The same things were measured in two ways. Each way mixes the same 9 hidden numbers, adds some noise and spreads widely along 5 directions of its own, which tell nothing about the thing.
Some things both ways: the first way, then the second way.
[.01,.02,.01,-.10,-.25,-.06,-.34,.08,-.11,-.16,-.28,.06,.16,-.04,.13,.02,-.11,-.30,.14,.00]
[-.02,.13,-.06,-.24,-.09,.00,.13,-.13,.06,-.09,.13,.30,.22,-.15,-.02,-.02,.12,-.05,-.10,.05,-.03,-.04,-.03,-.11,-.04]

[-.11,.25,.05,-.05,-.06,.22,.13,-.36,.17,.06,-.10,.13,.19,.17,-.01,.14,-.23,-.06,-.21,-.23]
[-.02,-.10,-.02,.01,-.09,.11,-.07,-.05,.06,.02,-.01,.11,.16,-.11,.04,-.06,-.06,-.03,-.07,-.04,-.13,-.14,-.08,.02,.03]

[.06,.43,.12,.08,.12,-.09,.27,-.28,.15,.09,-.27,-.06,.18,-.15,-.25,.13,-.14,.37,-.09,-.15]
[-.05,.01,.07,-.05,-.31,-.04,-.09,.16,-.13,.26,.16,-.13,.07,-.17,.07,-.16,-.13,.16,-.19,-.08,-.02,.02,-.10,.34,-.02]

[.13,.44,.06,.06,.04,-.01,.39,-.40,.06,-.33,-.17,-.22,.15,.12,.08,.14,-.10,-.22,-.23,-.17]
[.30,-.31,.01,-.08,.01,.09,-.03,.00,.07,.00,.00,-.07,.25,.16,-.20,.17,-.16,-.27,.25,.03,-.15,-.04,.13,-.27,.18]

[-.08,.47,.25,-.10,-.02,.17,.20,-.24,-.10,-.26,-.38,-.19,.13,.16,-.07,.10,.00,-.16,-.28,.01]
[.27,-.06,.00,.07,.24,.28,.01,.07,.02,.02,-.05,.02,-.08,.14,-.13,.15,-.20,.03,.41,-.09,.15,.00,.02,.07,.29]

[-.05,.04,-.17,.25,-.01,-.06,.07,.00,.15,.35,-.13,.11,.16,-.07,.16,.19,.02,-.08,.02,-.35]
[-.03,.17,.09,-.14,-.28,.26,.14,-.09,-.01,.26,-.04,.28,.25,-.17,-.18,.16,-.17,-.07,.14,-.01,.01,-.14,-.03,.07,.07]

[-.03,.47,-.12,.00,.21,-.19,.21,-.44,.11,.08,-.03,.01,.10,-.12,.03,.21,-.21,-.03,-.23,-.22]
[-.17,.14,.00,-.07,-.36,.05,.05,-.03,.00,.15,.08,-.16,.01,-.08,-.34,-.08,-.02,-.08,-.01,-.38,-.10,-.36,.07,.11,-.03]

[-.15,.15,-.13,-.06,-.11,-.23,.15,-.03,.13,.34,-.03,.04,-.21,.14,.09,.07,-.05,.12,-.13,.03]
[.22,.04,.14,-.13,.15,-.02,-.03,-.05,.01,.03,.02,.38,.11,.03,.15,.15,-.12,.10,.27,.26,.12,.14,.06,.00,.02]

[.06,.15,-.25,.12,.04,-.43,.17,-.18,.09,.01,.01,-.10,.02,-.18,.24,.17,-.18,-.07,.05,-.13]
[.08,-.03,.03,-.22,-.30,-.03,-.03,-.11,.12,.13,.05,-.02,.20,.00,-.24,.07,-.02,-.18,.08,-.03,-.15,-.17,.13,-.11,-.02]

[.19,.23,-.08,.05,.09,-.29,.09,-.22,-.03,-.13,-.09,-.08,.13,-.04,.13,.16,-.13,-.02,-.03,.09]
[.22,-.21,.03,.04,.03,.03,.01,.02,-.03,.11,.00,-.02,.09,.06,-.05,.03,-.15,-.11,.12,.07,-.03,.03,-.08,-.03,-.02]

[.28,.06,-.01,-.12,.00,-.21,-.15,.07,-.14,-.22,-.02,-.13,.06,-.02,.10,.01,-.05,-.23,.16,-.13]
[-.06,-.11,-.10,.06,-.03,-.12,.09,.16,-.12,.07,.05,.13,.09,-.04,-.03,-.08,-.07,.03,-.03,-.04,.03,-.09,-.15,.07,.03]

[-.16,-.07,-.20,-.14,-.04,.05,.39,-.03,-.10,.19,.19,-.06,-.24,.30,.01,-.08,-.12,.23,.18,-.09]
[-.19,.04,.04,-.07,-.17,-.13,-.18,-.06,.33,-.28,-.08,-.25,-.04,.22,-.24,.21,-.07,.00,.04,.03,.02,-.14,.25,.09,.11]

[.02,.16,.05,.01,.03,.20,.24,-.30,-.10,-.19,-.23,-.06,.21,.09,-.11,.08,.04,.11,.05,-.08]
[.01,-.01,-.12,-.03,-.16,.09,.20,-.04,.16,-.07,.02,.02,.12,.09,-.16,.10,.00,-.07,-.08,.07,-.02,-.09,-.10,.00,.01]

[.06,.02,.19,-.12,-.04,.14,.04,-.07,-.01,-.23,-.08,-.13,.04,.08,-.17,.06,.10,-.04,-.02,-.32]
[.16,-.14,-.11,.00,.03,-.08,.04,.28,-.09,.05,.13,-.03,.02,.18,-.07,.05,-.10,.12,.12,.00,.14,-.01,.02,.13,.25]

[.00,.19,-.06,.13,.08,-.25,.44,-.11,.00,-.08,.08,-.31,-.04,-.23,-.01,.15,-.07,.18,-.08,-.11]
[-.11,.01,-.11,.03,-.03,-.20,-.25,.17,.13,-.09,.01,-.10,-.06,.30,-.04,.18,-.11,.22,.10,.13,.18,-.14,.08,.00,.00]

[-.07,.36,.12,-.31,-.04,-.05,.18,-.20,-.10,-.17,-.16,-.18,-.06,.20,-.01,-.01,-.24,-.06,-.04,-.02]
[.14,-.14,-.01,.03,-.06,.14,-.07,-.05,.11,.05,.04,.04,.05,-.04,.01,-.08,-.02,-.03,.04,-.09,-.13,-.12,-.05,.09,.08]

[.15,.00,.01,-.23,.02,-.27,-.01,-.02,-.18,-.20,.13,-.15,-.07,-.01,.03,.06,-.10,.08,.12,.13]
[.42,-.18,.15,-.13,-.17,.00,.18,-.05,-.10,.23,.26,-.32,.06,.06,-.19,-.06,.02,-.28,.09,-.12,-.17,.07,.14,.08,-.06]

[.10,.18,.04,-.21,-.03,-.26,-.25,-.14,.05,-.27,-.22,-.03,-.02,.07,.05,.05,-.13,-.27,.07,-.22]
[.20,-.03,-.13,-.13,-.05,.09,.10,.11,-.03,.22,.10,.16,.10,-.08,-.16,-.08,.01,.00,.18,-.14,.05,-.08,-.07,.01,.19]

[-.01,-.05,-.28,.14,.00,-.17,-.08,-.05,.03,.16,-.01,.13,.16,-.18,.14,.11,-.23,-.02,.20,-.19]
[-.02,.22,.11,-.31,-.24,.25,.02,-.16,.09,-.03,.01,-.17,.16,-.06,-.38,.20,-.09,-.19,.07,-.14,.05,-.04,.18,-.09,.20]

[-.08,-.06,-.34,-.09,-.13,-.05,-.12,-.21,.01,.27,.04,.35,-.03,.22,.25,.07,.02,-.14,.06,-.03]
[-.14,-.18,-.05,.21,.08,-.29,.02,.05,.15,-.10,-.18,.26,-.09,.02,.01,-.07,-.08,.08,.06,.12,.01,-.03,-.17,.28,-.01]

[.02,-.25,-.18,-.22,-.17,-.24,-.09,.22,-.14,.10,.27,-.02,-.23,.13,.13,-.05,-.12,.08,.17,.21]
[.29,-.05,.14,-.18,.15,-.04,.10,-.15,-.02,-.10,.13,.09,.12,.07,.00,.14,-.05,-.14,.15,.21,.04,.22,.11,-.13,-.05]

[-.14,.16,-.06,-.08,.06,.09,.42,-.13,-.08,.21,.11,-.08,-.06,.11,-.08,.05,-.07,.30,-.04,-.07]
[.20,-.05,.11,.05,.05,.34,.10,-.10,.08,.04,-.03,.14,.08,.07,.02,.16,-.16,-.03,.12,.12,.01,.00,-.08,.10,.06]

[.05,-.30,-.09,.14,-.14,-.03,.02,.06,.05,-.13,.17,-.04,.07,.01,.15,.17,-.11,-.03,.06,-.10]
[.17,-.11,-.02,.02,.02,.10,-.12,.03,.08,.11,-.13,-.06,.06,.12,-.16,.13,-.20,-.07,.22,.07,.07,.01,-.09,-.10,.07]

[-.23,.10,.05,-.08,-.16,.23,.12,-.23,-.01,-.06,-.05,.05,.15,-.01,.00,.17,-.03,-.06,-.16,-.16]
[.13,-.17,-.05,.08,.02,.03,-.04,.02,.14,-.02,.01,.10,.02,.10,.07,-.01,.00,.05,.02,.08,-.04,-.07,-.02,.15,.07]

[.07,.13,.07,-.15,-.03,.09,.21,.16,-.13,.19,.25,-.12,.01,-.26,-.16,.03,.20,.13,-.10,-.29]
[-.22,-.08,-.06,.30,.21,-.02,-.15,.12,-.02,-.05,-.12,.05,-.25,.06,.08,-.01,-.01,.13,-.18,.04,.30,-.11,-.22,.40,.05]

Other things, the second way, with their names:
<24>: [-.04,-.02,.18,-.02,-.18,.09,-.11,-.05,.07,.18,-.10,.03,.01,-.10,-.13,.06,-.13,-.04,.09,-.03,.01,-.06,.04,.32,.14]
<322>: [.13,-.02,.15,-.21,-.13,-.01,-.07,-.07,-.02,.18,.00,.06,.20,-.21,-.10,-.02,-.14,-.11,.15,-.03,-.05,.11,.02,-.03,.08]
<509>: [-.11,.00,.01,-.06,.00,.00,-.03,.03,-.01,-.04,-.05,.03,.05,-.09,-.21,.04,-.07,-.06,.01,-.10,.11,-.06,.02,.11,.24]
<296>: [-.09,.01,-.18,-.08,-.09,-.29,-.09,.07,.34,-.24,.01,.03,-.07,.13,-.05,-.01,.10,.21,-.07,.14,.10,.02,-.03,.14,.08]
<241>: [.03,.02,.00,.07,.05,.03,.06,-.03,-.06,-.03,.11,.05,-.01,-.04,.07,-.11,-.05,.07,.01,-.10,-.06,-.03,-.12,.02,-.13]
<331>: [.08,.18,-.01,-.08,-.14,.24,.15,-.14,.07,.09,.12,.21,.09,-.06,-.11,.01,-.02,-.01,.23,-.18,-.11,-.26,.07,-.03,-.06]
<494>: [-.06,.01,.13,.05,-.11,.27,-.07,-.07,-.03,.05,-.08,-.15,.06,-.20,-.09,-.09,-.25,-.06,.05,-.26,-.13,-.06,-.10,.05,.01]
<410>: [.10,-.27,.00,.00,.09,-.19,.03,.14,-.04,-.19,.04,-.04,.16,.04,.03,-.02,-.16,-.02,-.02,.12,-.02,.21,-.08,-.06,.12]
<334>: [-.05,.14,-.08,-.29,-.12,-.03,-.06,-.07,.07,-.05,.10,.14,.22,-.18,.00,-.04,.07,.03,-.13,.04,.04,.07,-.11,-.19,-.01]
<261>: [.12,-.25,.24,.09,.04,.00,-.07,-.01,-.15,.18,-.04,.13,.14,-.14,.11,-.02,-.27,-.10,.09,.07,-.10,.08,-.05,.18,-.01]
<462>: [-.02,.04,-.18,-.05,-.03,-.08,-.01,.23,-.11,-.04,.23,.04,.06,-.04,.11,-.18,-.06,.27,-.06,-.15,.05,-.02,-.09,.04,.12]
<59>: [-.22,.08,-.30,.07,-.15,-.17,.06,.10,.05,.10,-.01,.19,.04,-.04,-.09,-.12,.08,.11,-.19,.01,.12,-.19,-.40,.00,-.22]
<357>: [.15,-.20,.01,-.05,-.08,.00,.09,-.05,.17,.02,-.13,.07,.16,.03,-.25,.13,-.09,-.20,.16,.07,-.05,.01,.00,.05,.20]
<267>: [.06,-.01,.07,.11,.03,.30,-.03,-.12,.11,.09,-.16,.09,-.02,-.10,.01,.04,-.17,.01,.09,.00,.00,-.01,-.22,.13,-.04]
<476>: [.12,.03,-.02,.05,.11,-.06,.15,.04,-.01,-.05,.12,.06,-.10,.07,.01,-.05,-.03,.11,.09,-.02,.08,.08,-.08,.14,-.06]
<440>: [-.01,-.16,.01,.20,-.05,-.27,.05,.26,-.16,.19,-.01,.00,-.06,-.04,-.04,-.16,-.24,.18,.13,-.07,.02,.03,-.13,.38,.02]
<432>: [-.06,-.13,-.14,.05,.01,.11,-.04,-.05,.17,-.09,-.08,.04,.00,.07,-.12,.07,.10,-.11,-.14,.01,.08,-.20,-.10,.07,.12]
<499>: [.03,-.14,.03,.16,.17,.26,-.25,-.02,.00,.04,-.13,.07,-.04,-.01,.00,.09,-.14,-.04,.08,-.05,.13,-.15,-.04,.14,.19]
<398>: [.25,-.27,.02,.13,.29,-.01,-.15,.15,-.14,.10,-.09,.19,.05,-.03,.06,-.04,-.25,.03,.36,-.02,.07,.06,-.08,.03,.18]
<213>: [-.26,.12,.02,.09,-.21,-.03,.02,.07,-.16,.14,.10,.14,.04,-.18,.11,-.15,-.10,.19,-.23,-.05,.03,-.14,-.22,.26,-.18]
<336>: [.14,-.08,-.14,-.06,.07,.07,-.21,.02,.14,.10,.00,.02,-.05,.08,-.10,.04,.12,-.03,.03,.02,.18,-.12,-.06,-.01,.14]
<346>: [.32,-.17,.10,.05,.05,.01,.14,.16,-.16,.15,.13,.16,.12,.12,.09,.09,-.29,.08,.30,.13,-.01,.11,.05,.12,.09]
<457>: [.20,.05,-.01,-.12,-.01,.03,.06,.10,-.22,.29,.24,.14,.02,-.16,.02,-.15,.02,.08,.05,-.13,.08,.02,-.06,.14,-.01]
<234>: [-.06,.13,.04,-.12,-.23,.01,.00,-.05,.17,.09,.01,-.17,-.07,.00,-.26,.07,-.01,.00,-.02,-.03,.11,-.03,.03,.24,.03]
<429>: [-.01,.07,-.17,-.08,-.12,.01,.02,-.05,.19,.06,.03,.12,-.02,.00,-.24,-.05,.17,-.03,.08,-.16,.02,-.26,.04,.05,.10]
<455>: [.25,-.13,-.08,.01,-.08,.27,.18,.04,-.03,.33,-.03,.01,.07,-.03,-.30,.01,-.03,-.19,.17,-.15,.04,-.10,-.13,.07,.15]
<249>: [-.03,.05,-.07,.00,-.07,.15,.08,-.17,.18,.00,-.06,.06,.01,-.03,-.06,-.02,.10,-.09,-.20,.06,.03,-.07,-.31,.01,-.21]
<83>: [.16,-.17,.05,.03,.09,.03,.02,.04,-.10,.09,.08,.07,.04,-.04,.06,-.06,-.03,-.06,-.03,.05,.04,.07,-.12,.12,.05]
<563>: [.15,-.26,.01,.10,-.05,-.08,.04,.07,-.03,.09,.12,.19,.13,.04,.18,-.07,-.08,.03,.04,.09,-.18,-.08,-.01,.16,-.03]
<11>: [.02,.12,.01,-.16,-.07,.32,.04,-.22,.11,.00,-.03,.04,.10,-.21,-.13,-.03,.03,-.15,-.06,-.09,.00,-.01,-.14,-.07,.03]
<361>: [.21,-.25,.10,.03,.03,.06,.03,.08,-.04,.09,-.04,.10,.18,-.08,.11,-.06,-.25,.01,.06,.11,-.08,.24,-.19,.15,.11]
<498>: [-.11,.08,-.17,.12,.20,-.05,-.02,.13,.01,-.04,-.06,.53,.01,-.08,.24,-.05,-.06,.31,.02,.20,.24,.04,-.36,.13,-.02]
<311>: [.10,-.12,.00,.08,-.17,.24,.12,-.09,.00,.24,.01,-.13,.03,-.14,-.11,-.16,-.01,-.15,-.16,-.16,-.12,-.07,-.28,.16,-.09]
<405>: [-.19,.14,-.14,-.19,-.08,-.30,-.16,.06,.07,-.06,.10,.26,.08,-.06,.03,-.01,.13,.19,-.15,.13,.20,-.08,-.03,.02,-.04]
<407>: [.32,-.16,.02,-.18,.01,.09,.13,.02,-.03,.00,.16,-.04,.18,.01,-.05,.04,-.03,-.13,.03,.08,.00,.22,.01,-.05,.21]
<183>: [.20,-.02,.17,-.07,-.06,.32,-.03,-.01,-.03,.10,.07,-.06,.10,.16,-.11,.27,-.21,-.08,.23,.02,.06,-.09,.20,.07,.18]
<461>: [.06,-.09,.05,.11,-.12,.13,-.12,.04,-.03,.19,.04,-.06,.05,.07,.02,.06,-.16,.05,.07,-.04,-.03,-.18,.03,.20,.03]
<158>: [.28,-.12,.04,-.17,-.14,.31,-.05,-.05,.12,.08,.09,-.36,.05,.08,-.27,.08,-.01,-.22,.08,-.17,-.07,-.06,.15,-.01,.27]
<115>: [.02,-.03,-.06,.18,.07,.31,.09,-.10,.04,.12,-.15,.24,-.01,-.12,-.03,-.06,-.09,-.04,.05,-.08,.01,-.12,-.33,.15,.00]
<173>: [-.11,.04,-.16,-.04,.17,-.13,-.12,.01,.17,-.13,-.09,.28,-.06,.01,.04,.06,.11,.11,-.08,.22,.30,.01,-.17,.05,.08]
<482>: [-.06,-.19,.06,.22,.14,-.06,-.23,.13,-.13,.13,-.17,-.03,-.09,.02,-.04,.03,-.23,.00,.10,-.01,.15,-.07,-.13,.18,.05]
<92>: [-.11,.09,.08,.08,-.14,-.04,-.10,-.04,.14,.12,-.15,.01,-.08,-.03,-.10,.04,-.16,.09,.09,.05,.08,-.04,-.11,.22,-.12]
<177>: [-.09,-.06,-.14,.14,-.02,-.05,-.02,.16,-.07,.00,.04,.02,.05,.12,.02,.05,-.15,.15,.01,-.01,.05,-.19,-.13,.01,-.07]
<446>: [.17,-.18,.09,.05,.21,-.09,.00,-.07,.04,-.12,-.07,.14,.04,.11,.05,.11,-.13,-.09,.18,.21,.02,.12,-.02,-.04,-.03]
<268>: [.20,-.04,.15,-.02,-.21,-.12,-.01,.27,-.18,.31,.17,-.20,.01,.03,-.10,-.03,-.34,.17,.33,-.15,-.05,.05,.18,.28,.10]
<299>: [.04,.09,.16,-.15,.04,.20,-.10,-.16,.15,-.20,.02,-.08,.02,-.01,.03,.16,-.04,.01,-.07,.10,.12,.14,.05,.11,.14]
<87>: [.22,-.12,.01,-.13,.09,.00,-.10,-.05,.05,-.03,.18,.22,.11,.00,.18,-.01,.12,-.02,-.03,.15,-.01,.01,.03,-.02,.01]

Some of these things the first way, each followed by its name:
[.10,.18,-.17,.10,.25,-.32,.09,-.26,-.01,-.04,.11,-.06,.16,-.22,.10,.26,-.26,.07,-.04,-.04] -> <177>
[-.27,-.11,-.15,-.07,-.27,.22,.38,-.32,.11,-.03,.14,.04,-.11,.01,-.18,-.01,.02,.26,.03,-.22] -> <296>
[-.08,.21,.04,-.10,-.01,-.01,-.09,-.22,-.06,-.01,-.20,.10,.17,.13,.16,.21,-.16,-.19,-.09,.00] -> <563>
[-.22,.02,-.15,-.24,-.08,-.07,-.31,-.37,.21,.10,.01,.34,-.07,.18,.11,.18,-.16,-.19,-.09,-.25] -> <429>
[.01,.19,.12,.17,-.17,.03,.33,.09,-.11,-.04,-.31,-.24,.15,-.07,.04,.11,.17,.05,-.09,.09] -> <92>
[.05,.02,-.06,-.13,-.17,-.35,-.09,.10,.11,.06,.03,-.04,-.18,-.13,-.01,-.02,-.02,.02,.07,-.22] -> <405>
[.06,-.01,.02,-.30,-.04,-.29,.14,.01,.09,-.01,.35,-.18,-.33,-.06,-.11,-.01,-.07,.14,.01,-.31] -> <336>
[.35,-.06,.07,-.17,-.03,-.27,.24,.18,-.15,-.33,.18,-.44,-.23,.01,-.14,-.13,.09,.14,.21,-.10] -> <59>
[-.20,.18,-.33,.01,.06,-.49,.01,-.15,-.11,.01,.17,-.10,.04,-.46,.35,.24,-.37,-.22,-.01,-.01] -> <331>
[.07,.35,.23,.06,-.12,.25,.21,-.06,-.13,-.27,-.30,-.22,.36,.04,.00,.05,-.24,-.17,-.17,.02] -> <494>
[.07,.10,.10,.09,-.07,.14,-.04,-.21,-.08,-.22,-.14,.04,.48,-.27,-.01,.23,-.08,-.05,-.05,-.04] -> <311>
[.15,-.33,-.18,-.10,-.12,.07,-.42,-.07,-.06,-.14,.03,.29,.16,.29,.13,.01,-.28,-.14,.32,.06] -> <410>
[-.05,.16,.01,.13,-.11,.33,.17,-.40,.20,.05,-.25,.23,.30,.21,-.08,.15,-.08,.12,-.13,-.09] -> <361>
[.03,.38,.08,-.01,-.10,.01,-.08,-.25,-.04,-.16,-.42,.04,.34,-.11,.01,.09,-.24,-.14,-.05,.05] -> <11>
[-.12,-.15,-.29,.22,.01,-.20,-.27,-.12,.01,.10,.02,.22,.29,-.26,.33,.36,-.15,-.18,.04,-.03] -> <346>
[-.25,.11,.02,.13,-.23,.32,.18,-.14,.03,.16,-.12,.13,.34,-.31,-.14,.15,-.06,.20,-.14,-.11] -> <299>
[.00,.06,-.13,-.09,-.02,-.19,.24,.07,-.18,.09,.12,-.16,-.08,.00,.08,-.01,-.19,.15,.15,.14] -> <267>
[-.06,-.11,-.01,.06,-.27,.06,-.21,-.16,.25,-.07,-.12,.20,.18,-.04,-.04,.10,-.24,-.02,.00,-.14] -> <334>
[-.04,.50,.09,-.07,.04,-.04,.17,-.32,-.08,-.17,-.15,-.11,.21,-.13,-.02,.17,-.23,.00,-.32,.16] -> <241>
[.10,.13,.17,-.10,-.29,.04,.13,.12,.01,-.25,.08,-.28,-.02,.06,.08,-.01,.01,-.39,-.25,-.25] -> <398>
[-.04,.24,-.14,-.02,-.01,-.12,.16,-.06,.09,.40,-.13,.07,-.04,.08,.06,.05,.01,.05,.02,-.22] -> <24>
[.38,.41,.15,.02,.04,-.32,-.04,.18,-.20,-.11,-.33,-.28,.20,-.11,.18,.09,.05,-.30,-.05,.02] -> <482>
[.07,.30,.06,-.15,.00,.04,.30,-.16,-.07,-.06,.04,-.18,.05,-.14,-.11,.01,.09,.00,-.07,-.31] -> <432>
